All groups share one centre, and each spreads out both ways along 10 directions, with some noise.
Some rows, each with its group after it:
[ 18  19 -10  -9  -3 -15   9  -5  12 -12   6   9 -15   0  -1   7 -21   0
   7  13]
Q225
[-10  -4  -9  18   2 -22   9  13   7   4   4 -27  -8  -7  22   7  -1 -14
  -4  12]
Q490
[  2  -7 -11 -11   9  16   3  -3   7  -2  -4  11  -3   7 -12 -15   8 -22
  20  16]
Q421
[  2  -5  12 -15   5  21 -16   4  -7   3  -6  10  -1  11  -9 -13   9   6
   7  -8]
Q421
[-32   3  -7 -12   2 -57 -10 -14   3  18  -2 -11 -21  26  25   4  39   7
   4  20]
Q424
[  5   4   2  20 -15   6  15  -2   5  -1  -8 -21   2  -4  -8  -4  -3  -7
  -8 -19]
Q424
[  1 -20  22  16 -16  10 -11  14 -12  12  25  -9  -4  46  -4 -18  14  -9
  38   2]
Q583
[ -6  12  22  -6 -17 -14   5 -27  -6  19  15   9  -4  35  -3  -5   7   4
  25   9]
Q424
[ 21  12 -15 -30  12   4   2  -3  31  -7 -27  32  18  42 -11 -30  48  -7
   7  -2]
Q720
[  0 -20 -13  -3  -2   0   9 -11  12 -16 -10  47   6   2   2  -5  14   0
   1   3]
Q490
[ -6 -21   7   9   7  29  12  -1   2   5  -8  11  25 -11  11  -8   3 -20
  -3 -15]
Q421
[ -2   4   8   8   6  28   8  -7  17  17   0   0  32   8  -4 -36   0  -7
  19   9]
Q720
[ -9 -20  -3  15   4   4  -4  10  14  -2  -2   2   2 -12  21 -17 -10   4
   3   0]
Q583
[  9   1  30 -17  -2  21 -13   4 -29   8  13   1 -12  13 -18  12  -5   1
   8  -3]
Q583
[ -3  35  13 -14   4 -14  -7 -16   9  14   2   1  22   6  11  -3  -5  35
  -9  -6]
Q344
[ -1 -28 -28  17  -5 -17   8  17   4 -22 -15   0 -28  -5 -15   3  35 -11
 -12  30]
Q225
[-15  -3 -29   5   9 -18  14 -11  15   4   1   3  22   1  22   4   9 -25
   7   2]
Q490
[-23 -17  14   4  19  12  17  -5   3  13 -10  23  34 -18  26  -1  17   3
 -25   9]
Q720
[  4 -27   2   0   7  26 -17  19   1  -9  -6  15  -6   0 -16 -25  14   9
   6  15]
Q583
[ -8 -17 -19  11  -2   0  -7   7  -8 -11  -7 -12  -7 -23  -1  11  -7 -10
  -8 -23]
Q424
[  2  -6 -21 -10   5  -9  13  -6  -9 -19   9  18 -29 -33   6  32 -35 -25
   2  16]
Q720
[-17 -13  -3   3  -1  -6 -12   1 -17   7   8 -11  -4   3   2  11   9  -6
   3  -6]
Q583
[  6 -14  19   0  13  29   4  15  -2   2  -3  24  23   3  -7 -10  20  12
 -16  18]
Q583
[-21 -19  14   8   7  -3 -17   1   1  10  17   9   8 -11  40  -7 -25  19
  10 -10]
Q490
[ 16  -8  -2  19  -5  19 -16  24   0 -19  -5  -9   1 -17 -20 -10 -10  27
 -15  -8]
Q344
[ 23  39  13 -27  -7  -3 -10  -6   2  12   9 -10  -8  43 -20 -11   1   6
  24   1]
Q225
[-18  -6  -4  13 -13 -32  -4  -4  -5   0   3 -18 -26  -8  16  14  -4   4
  -3  -4]
Q424
[ -8 -10 -16  -4  13 -28   6   3  22 -14 -20  23  -5 -14  28  -1  17  15
 -23  15]
Q490
[  9  -6  -2  -6   7 -17   0  10  -5 -14  21  33 -12   9  -3  15   6  16
   1  49]
Q720
[-28  -6  12  -2  15   8 -17  -1   3  25  -6 -14  11   4  11 -27  16   9
   6   5]
Q225
[  0  16  18  11  -1 -10  11   4  15  11   5 -16  -4   4   7 -13  -8  16
  -1  27]
Q424
[-5 -1 15  0  4 -1 10 -1 -6 13 14  3 12  7 17  8 -1 -6  3  7]
Q421
[ -1  -4  -2  -2  -2  -9   3   0   0   0   4   1 -12   8   8   5   0 -13
  11   4]
Q421
[ 11  -5   0   0   2 -16   4   7   1 -13  25  30 -12   3  13  11 -19  12
  12  33]
Q720
[ 33  26  23  -1  -5 -11  39   2  11 -14  16  26 -19  -4  -3  16 -28  14
 -11  54]
Q225
[ 15  21 -13  22  -3 -11  53  -4  18  -3   8  -6  27 -15  21  25 -22 -32
 -14   1]
Q344
[-20 -34  -6  12  -2 -15 -23  17 -33   1  27 -16 -16  -2  20  29  -3 -12
  10  -9]
Q490
[  2   3 -18 -10  11   7 -14  -4  11  -5  18   6 -14 -15   5 -14 -47  -8
  39  18]
Q225
[-12  -2   8   9  -8   4   1 -11   2  11  -3  -7   5   4  -4 -15   7   4
   6   0]
Q720
[  2  -1 -30 -16  15 -28 -17  10  -5 -25   4   7 -21 -30  18  33 -25   8
 -15  -4]
Q225
[  2  -2 -14 -22  15 -17 -31   4   7 -10  20  23 -18   2  21  -5 -28  17
  28  16]
Q424
[ 12  26  -2 -11  -5 -15  -2   0   8   2   3 -21 -27  11 -11  -4 -12   0
  13  16]
Q490
[-19 -15   9  15  -5  32  -5 -15 -18  11  13   6  21 -20 -15  -5 -19   4
  10  -3]
Q424
[  0  -2  11   3  12  18 -10  21 -18  17  26 -23  13  13   0   6  -2 -15
  15  16]
Q490
[  5  10  10   6   0   8   9   7   3   6  -4 -21   0  -2  -6  -3  -3  -3
  -6   3]
Q424
[ -7   3 -30 -20   5 -21 -10 -25  35  -6 -10  25 -25  12  -1 -37   1   5
  37  33]
Q490
[-24 -18  15  -4  -5 -16 -13 -11 -19   7   2  21  -2   3  11  13  22  24
 -13  -4]
Q421
[-19  -1 -36   9 -14 -40   7 -17   5  -1 -13 -35 -17  -8  25  20  -4 -38
   4 -47]
Q583
[ 20   7  -9  10 -12  -6  -9  14 -17 -16  26  -2   5   2 -17  25 -15  11
  -1  -4]
Q225
[-19 -20 -30 -22  20 -16 -33   5  -6  -4  -1  -5 -32  -1  11  -2   5 -16
  22   4]
Q490
[ 31  22 -20   0 -15  -1   2  -5  16 -21  17  -4 -28 -11 -10  -3 -68 -11
  35  -6]
Q421
[ 7 -1  3  7 -7  0 10  4  5 -4  1  0 -6  4 -1 -2 -1 -6  1  6]
Q424
[ 18  26 -17 -19  15   5   7   1  34  -1 -15 -10 -13   6  -5 -29  -9 -20
  21  19]
Q583
[  4   3  10 -17  26  39  -3  16   7  13 -11 -25 -11  -8  -8 -27 -10 -27
  14  16]
Q720
[-13 -22  13  -3   9 -28  -8  13  10  -4  -9   3 -20 -14  68   8 -15   6
 -12 -34]
Q720
[-11  -8   4 -10   9  27 -24 -17 -13   2   8  29  26 -26   3  -1 -31  25
   3 -24]
Q421
[  0  -8 -13  28  -2 -15  13  14   9   2  12  -4  20  15  -1  -2  29   0
  -1  33]
Q344
[-14  -9  -8  32  -6 -10  13   0  20  12   2 -19  25   9  21 -18  13 -11
   7  -3]
Q583
[  3 -10  -5 -24   7 -15 -19  -1 -10 -10  21  28 -25   9  17  14 -19  -3
  26   7]
Q424
[ -6  -9  23  15 -11  -8  19   0   2   5  -9   4  -1   8  10  -1  23   8
 -19   3]
Q344
[  4   7   2 -23  27 -20  -3  21   7   4   0  -8 -12   1  40  13  -5  -9
  -5   2]
Q424
[ -3  -5   4   8  -3 -28  11   8 -19  -3  26   5   2  -4  32  45 -11  -3
 -12  -5]
Q421
[ -5  -5 -14   4   7   0  18   0  14   0 -10  -7   0 -13  16  -2  -2 -29
   0  -1]
Q344
[ 31   0  20  -2  12  21  -9  42 -45 -12  39  11  18   3 -25  46   0  20
 -26  28]
Q225
[  1  -5 -15  -8  12 -18  -2  14  -1 -15 -11   4 -15 -18  11  21   6   1
 -24   5]
Q225
[  4   1  -2 -45  13   0 -23  -4 -17  -8  -9  23 -20   6  -4  16   7   1
   0 -14]
Q583
[  7   6  -1   3  -7 -18  -3   5   6   0  11  -7  -6  17  12  -1  -5   1
  14  -5]
Q344
[ 23  42  22 -43  11  10 -30  -2   7  16  19  -7  -1  40   4 -21 -30  11
  42 -11]
Q344
[  3   1 -25  -7  31  12  32   8  14   5  -7   5  30   4  -4   2  34 -47
  -5  41]
Q344
[  0  13 -33 -13  -3  -6   2 -15  -4   4   1 -18 -10  17 -28   4  13 -41
  25   3]
Q490
[-13   6  17  -4  -3  19  13 -23  -2  16 -13  -1  -2  -9 -15 -13  -1  -5
  -1   7]
Q720
[ -1 -23 -21  -7  17 -12 -13  14  -4 -19   8  23 -11 -16  16  14  -7   0
   0  13]
Q424
[-25  -4  11 -25  26  -4   6 -10 -13  28   2  20  17  25   3   4  54  -9
   0  52]
Q344
[-18  -8  13  33 -26 -16   6 -13  10   2  -3 -18 -20 -30  29  -6 -40  16
  -3 -28]
Q344
[ -5 -10 -11   9 -12  -1  18 -15  13   4  -2   7   3  24  -3 -17  20 -34
  28   5]
Q225
[-33 -12  -9  41   3 -13   3   3  13  18  13 -26  36 -11  22 -15   8  11
   0  19]
Q583
[-34 -20  16   2   0 -19  -1 -15 -13  18  13   9  -7   2  34   8   1   1
   9   6]
Q421
[-27   1   9  18  -1 -28  22  -6  21  22 -13 -22  -7   7  22 -18  28  -1
  -8  31]
Q421
[  1  -8  19 -16  39  18   3  20   8   8   6  28  24  -3  24  -8   6  10
  -9  43]
Q720
[ 11  10 -18  38 -16  -8  29   4  17 -16   8 -18 -14 -30 -22   0 -27   2
  -7  42]
Q344
[-22  -1  29 -10   3  -4  12 -24   0  15 -11  24   4 -15  31   3  -3  20
 -19  -6]
Q720
[-15   1  -6 -13  13  12  -8  -9  -7  11  -2 -12  -7 -17  -5  -1 -13 -16
  11   5]
Q720
[ 21  -1  11  18  15   7  35  38  13  -4  18 -12 -14  -5   1   1  -9 -20
  -2  74]
Q583
[-20  -4   5  10 -22 -37  -5 -14  10   1 -15  -8 -38   2  13 -10   8  23
  -2  -4]
Q421
[-15 -14  -1   5   2   0  -1  -3  -4   4   7  -6 -18 -15   9  -1 -17 -12
  14  10]
Q344
[-10 -18 -45 -18   4 -23  -7 -23  -7 -14  10  48  16  11  11  23  15 -21
  19 -13]
Q490
[ 24   1   1  -8  -6 -18 -15  18  -3 -16  28   2 -40  17   9   9 -31   1
  30  10]
Q490
[ -6 -17   0   2   9   2  -3   6   6  -6  -5  11  -2 -16  20  -4 -10   5
  -5  -4]
Q583
[-11 -13  -1  17   4   1  -1   4  -1  -2  15   5   3 -24  10   1 -23  12
   1  19]
Q225
[ -4   1  47  -5   9   5   0  20  -1  17 -15 -30 -19  -6  41  -1 -13   5
 -20 -30]
Q225
[  4 -14  -9   0   7  17  -5  10  -3 -17 -25  18  12 -15 -21  -1  28  14
 -33  -2]
Q421

New rows. What belongs after each?
[ -2   4 -19  -5   3   7   5 -12   4  -1  -5  -4   3  -8  -7  -2  -8 -24
   9  -7]
Q720
[-24  -1   2  -8  11  22 -12 -15  -3  22  -4 -14   9  -4 -11 -23   4  -8
  18   8]
Q720
[  1  -3  -2 -11  12   5   2   9 -10   0  -1  -6 -12  -4  -4  12   4 -19
  -2  13]
Q583
[-14  -3   8  24   5  -7  -2  15  -6  14  32 -27  -2  -8   9   1 -17  11
   8  45]
Q583
[ 23   9  23 -20  12  16   9  16  30   1 -24  -2 -17  14  19 -31  -5 -13
   5 -13]
Q720
[-33 -14 -24   0  21  22  -6 -26  -5  17  15  23  49 -12 -10 -12   5  -9
  22  28]
Q720
[  8   2  12  17 -11   3  14  14  -1   1  -1 -30 -14  -3  -4   2  -8 -14
  -6   0]
Q490
[ 16  12  -9   2   5  -3   1  16 -17  -8  23  -8  -9   2 -32  22   2   0
  -4  52]
Q720
[  5  20  -3  -5 -13   3  13 -22 -17   5   3   0  20   8 -19  23   6 -12
  -7 -24]
Q490
[ 35   1 -28  12   5   6  -4  42  18 -15   8 -18  10  37 -27 -20  29 -20
  20  24]
Q720
[ 12  -5  11   4  -2  -4   8   9   4 -10  14  10 -10 -10  27  12 -37   2
   3  -5]
Q424
[ 19   2   4  10  -3  23   0  13   8 -10   7 -11 -14 -17  -8 -13 -41  -2
  14  -3]
Q424
[ -8 -10   9 -12   3 -11 -21   8  -4   2  -4 -10 -43   4   8  -7   0   2
  12   6]
Q720
[ 28  -1  41 -24  16  22  20  21 -25  -7  10  29 -16  -7   7  36 -17  -7
 -22  18]
Q583
[ -1  -2  16  24  -4   0  39 -10  -6  -2  16  37  36 -11  -5  21  12  20
 -31  42]
Q720
[ 24  33  -4   3   1 -14  15   4  44  -9  -1  -2 -11   0   2 -29 -25  20
   7  36]
Q583
[ -6  -8  -4  -6  -1 -13  -3  -1   6  -6 -10 -14 -34 -21  36   7 -35 -21
   7 -39]
Q720
[  3  -4  17  -2  -1  32  -6   4   8   4 -24  -3  11   4  -7 -31   8   6
  -3 -30]
Q421
[-30 -12  21  -6  -5  17   6 -39  -4  18  -9  26 -11  -8  -9 -23   6   6
  12  20]
Q720
[ 25  12 -20   3  10 -16 -21  41   6  -9  25 -36  -6  14  16   7 -23  -6
  18  -5]
Q720
[ 17  -4  -8  24  -9  21  -3  18  -9  -9  21 -12  24  -6 -12  10 -21  -4
   2 -19]
Q225
[  5  11   9   6  -9  -7  22 -11   6   1  -6  19  21   8  -1   5  18  13
 -20  -1]
Q720
[-10   1   8   5  -1 -18   8  -3  15  10   5  -5  -9   9  24 -11  -3   0
  11  12]
Q424
[ 31  10 -24  -4   7 -14   7  32   5 -24  -9 -11 -19   6 -23  15  26  -7
 -22  29]
Q421
[-11 -13   9 -23  15  38 -18  -1 -33  15  12  -4  -5  -5 -16   8 -11 -27
  20   0]
Q424
[  6   1  17 -13  -8   5  11 -15 -21   6  12  23   7  23  -7  21  10 -12
   5  -6]
Q424
[ 21  10   2 -33   7  21 -18   8 -11  -9 -11   1 -31  11 -38  -7   6  -4
   7   5]
Q490
[ 24  24  19  18 -25  -1  14   0  27   0   8 -20 -26  15 -11 -32 -30   9
  26  19]
Q424
[ -1  -6  13  -6   5  10  -6   1   6   7   2   6   4   3  18 -13 -14  -1
  14 -11]
Q583
[ -4  -9   1   2  -5  -3   2  -3   0   0   6   4 -14   2   7  -1  -9 -10
  17   3]
Q424
[  1  -2  14   8 -19 -16 -17  -3 -16  -9  11  19   0   6 -15  11  11  51
 -17   2]
Q583
[ -8   4  -4 -12  -2  -6   2 -19 -12  -2   5  12 -17  -9 -12  15  -4   1
   2  19]
Q720
[ -4 -22  15  23   7  23  24  17  15   4 -13  -7  -3 -19  15 -19  -4 -17
  -9  16]
Q225
[ 18   6 -24   0  18  -8  16  23  -1 -12  17  -4   4  -6  -3  25  -3 -24
  -6  38]
Q421
[ 24  -5  -4  20 -23  17  13   6   2 -18  -5  -8 -15  -7 -18  -1 -21 -19
   4 -27]
Q424
[ 15  -9  -7   6 -11  -1 -15  14   7 -21  -6  12 -21  11 -28 -18  17  26
   1  19]
Q583
[ -4   6  -1  -1   1 -13 -10  -1  -4   3  10   1   5   2   1   4   3  21
  -2  13]
Q344
[  7 -13  21  -1   8  -1  31   9  -2   1  10  30   0  16  11  11  20 -15
  -5  43]
Q424
[ 26  17  -4   5  -3 -17  -5  24  34 -16   6 -19 -42  -3  14 -23 -46  15
  20  19]
Q424
[  8 -18 -35  -2 -12  19 -26  -5 -18 -25  -1  19 -10  -4 -55   0  10  -2
  14  -5]
Q424
[-25 -15  -2  22   0  23   8  -3   5  21 -11 -35   5 -10  -7 -26   8 -30
   9   0]
Q490
[  2 -21   6  11  13  -2   4  27  12  -6   1   2  -4  -8  30  -4  -2   2
  -8  15]
Q490
[ 10  -3  -8  -6   5  -6 -12  17 -17 -11  11  -1  -3   0  -2  26   1   1
 -10  -7]
Q225
[  0  -1  11   7   1   5   9  11  10   8  -2 -27 -24  -3  14 -14 -17 -22
  15   7]
Q424
[  8   4 -24 -25  23 -12 -22  19  -1 -12  -3   2 -13   4  -8   5  17   5
  -4  23]
Q424
[  4  -6 -10  14 -25 -41  14 -15  -7 -20  31  20 -24 -14  31  40 -49  -4
  11 -12]
Q225
[ -9 -23  -2  -3  18  20  -5   6  -9  -2  27  11 -30 -28  -1  -2 -43 -22
  34  55]
Q720
[ -7  -7  15  -1   6  -3  16   3   3  12   1  -4  -7   7  25   1   4 -23
   5   4]
Q424
[ -7   2 -18  -9  10  -6  -1  -3  -3   5   3  -2   5  12 -13   1  22 -15
   9  25]
Q490
[ 15  -4 -12  -6  32   2  14  32  21 -13 -15   9  20 -12  29   6  12  -9
 -28   7]
Q424
[ 25  19 -16  17  -9 -27  -1  31  -3 -14  14 -45  -6   2   3  32 -15  -6
 -16 -19]
Q720
[ -2  -6   8   8  -5  -2   1   3   6  14  28 -17 -19  27  13 -18 -21 -27
  52  18]
Q344
[  2  26   4 -11  14   3   6 -12  13  17  11   5  33  13   8 -10  -7   3
  13  12]
Q490
[ 11  17  19   6  -2 -23  -1  11   4   5  29 -10  -3   8  30  10 -34  21
   6   8]
Q490
[  6  -1  13 -10  10  30   0   9 -12   9   5 -11 -15   7 -25  -9   4 -21
  15  34]
Q424
[-14   3  31   3 -28  -4  -9 -19   8  17 -20 -18 -30  25  -3 -37  13  17
  14 -25]
Q720
[ -4  18   4  -9 -28  14 -12 -37 -11  17  -2  -9   8  33 -42 -17  13  -6
  29 -32]
Q424
[-40 -36  -8  13  16  -8 -23   6 -20  19  27  -9  24  -9  45  15  -7 -10
  14 -14]
Q490
[ -5  -9  14   6  13  14  11   6   1  10   2   7  26  -1  13  -3   9   1
 -10   9]
Q583
[-26  -5 -24  28  16 -21  18  -3  35  -5 -17  -7  22 -64  51  -2 -29  14
 -33  -1]
Q583
[-10 -17   8   8   8  13   6   7  14   8 -14  -7   6  -4  22 -21   5 -12
   1 -11]
Q720
[ 35  55 -23   4   7  -1   9   6  20 -16  -1 -11  55 -23 -10  14 -27  30
 -36 -22]
Q421
[  8 -12   0   8   3  11 -14  22  -3  -3  14  -5   5  16  -9 -12   7   3
  14  11]
Q344
[  0  -1   3  -1  -4   9   3  -8  -4   1  -1   5  11  -4  11   8 -13 -12
   0 -33]
Q490
[  0 -17  -3  13  -3  11  17   2  12  -5 -15   4  -2  -2   1 -15   9 -22
   3   1]
Q720
[  3  -5  -5 -10   3  -4  -7  -1  10  -7 -10  17  -4   7  10  -9   5   5
   4 -12]
Q583
[ 18  19  11   2  14   6  16  22  22   5  -9 -26   2  -1   7 -15  -3  -3
 -12  17]
Q424
[ -8   4 -11  -4   3 -27   2  -3  -4   2   6  -4  -2   7  13  19  11  -7
  -4   1]
Q583
[ 14  -2   1 -15  26   2   3  16  39 -12 -11  34   1  -4  37 -27 -12  12
   2  16]
Q490
[  0 -24 -16   5   3  -5   2  12 -10 -20  12   9 -34 -26   2  19 -23 -15
   6  26]
Q421
[ 20  11 -34 -18  -4 -28 -28  19   4 -17  -3 -30 -38  27 -10   2   6 -17
  21 -20]
Q720
[ -3 -24  27  12  -5   6 -13   5  -3  -4  16  24   0 -10  39  -4 -37  25
   8 -23]
Q490
[ 25 -11   2   9   9   9  18  33   0 -11  10   0   9   6  12  17   0 -24
  -6   5]
Q490
[-10 -21  20   3 -16   7  -4 -24  -8   5  39  40 -21  15   0 -14 -32   2
  53  33]
Q424
[-15   1 -30 -21  39  28 -45  15  -7   4 -10 -26  15 -29 -20 -13   0   6
  -2   0]
Q424
[-10  -2  -1  -2  -4  16 -12 -21  19  11   8  -2  -6   1   8 -39 -40 -13
  53 -13]
Q720
[ 16   4  18 -13   7   6  17   8   9  -7  -6   8 -26 -13  17   6 -28 -11
  -4   7]
Q720
[ 32   6 -35 -10  32  12 -28  57   2 -10  25 -37  -8  19 -26  -6  -1 -29
  29  47]
Q720
[-16 -19  -3  -3   8   6  -5  -4   4   4  -5   4 -16  -6   5 -16   1 -10
  15  13]
Q421
[  6  -1   6 -23  13   0  -8  13 -22  -2   8  -6 -18  -4  11  31 -13 -18
  -2 -11]
Q424
[ 19  14 -10   9 -23 -17  -2   2  20 -16 -13 -23 -26   1   5 -11 -24   1
   6 -43]
Q421
[ 26  -8 -26  16   6  -1   5  34  24 -19  12 -18  -7  -7  30  -3 -42 -39
  25 -19]
Q720
[-3  5  2 -8  5 -5 -1 -2  0  3 -2 -5 -1 -5 12  6 -9 -1 -4 -6]
Q720
[ -2 -29  -9  31 -19 -24  37  -1  16 -13 -14  18   0   6  18   3  31 -19
 -13   1]
Q424
[-1  6 15 12 -5  5 14 -7  2 10 15  8 29  5  8  1 -6  8  0  2]
Q490
[-19 -36  14  24   2   6  -9  18 -26   8  23  -5   5  -7  11  12   7   3
  -3  15]
Q583
[ -9 -28 -24   1  15 -13 -13  15 -17 -17  13  14 -11 -26  13  30  -7  -4
  -8  15]
Q225
[ -8  -9  12  15  32  37  11  26   2  18  12 -24  30 -32  21  -5 -26 -21
  -5  20]
Q720
[-14   6   4   6  29  38  11   6  -4  22   6 -34  30 -43  13   5 -38 -30
  -7  -1]
Q720
[ 26   0  -4   5  -4  -1   7  22   1 -17   0   1   3   7   4  16   0  -7
 -14 -22]
Q344
[  6   4   8   5 -16 -18   9  -5   7  -5  -6   6 -14  11   5   0   7  10
  -6 -10]
Q720
[  2 -12 -15   2   5  -9  -1   8   7  -9   4   1 -10  -5  20   3 -15 -14
  10  -6]
Q720
[ 15   9 -13  16 -10  -7   6   6  11 -14   6 -13 -10 -15  -3   5 -30   2
   1   0]
Q344
[  5   5  24 -23  -3 -17 -12  -3  -3  -4  10  13 -54   3  14   3 -31  17
  16  17]
Q720
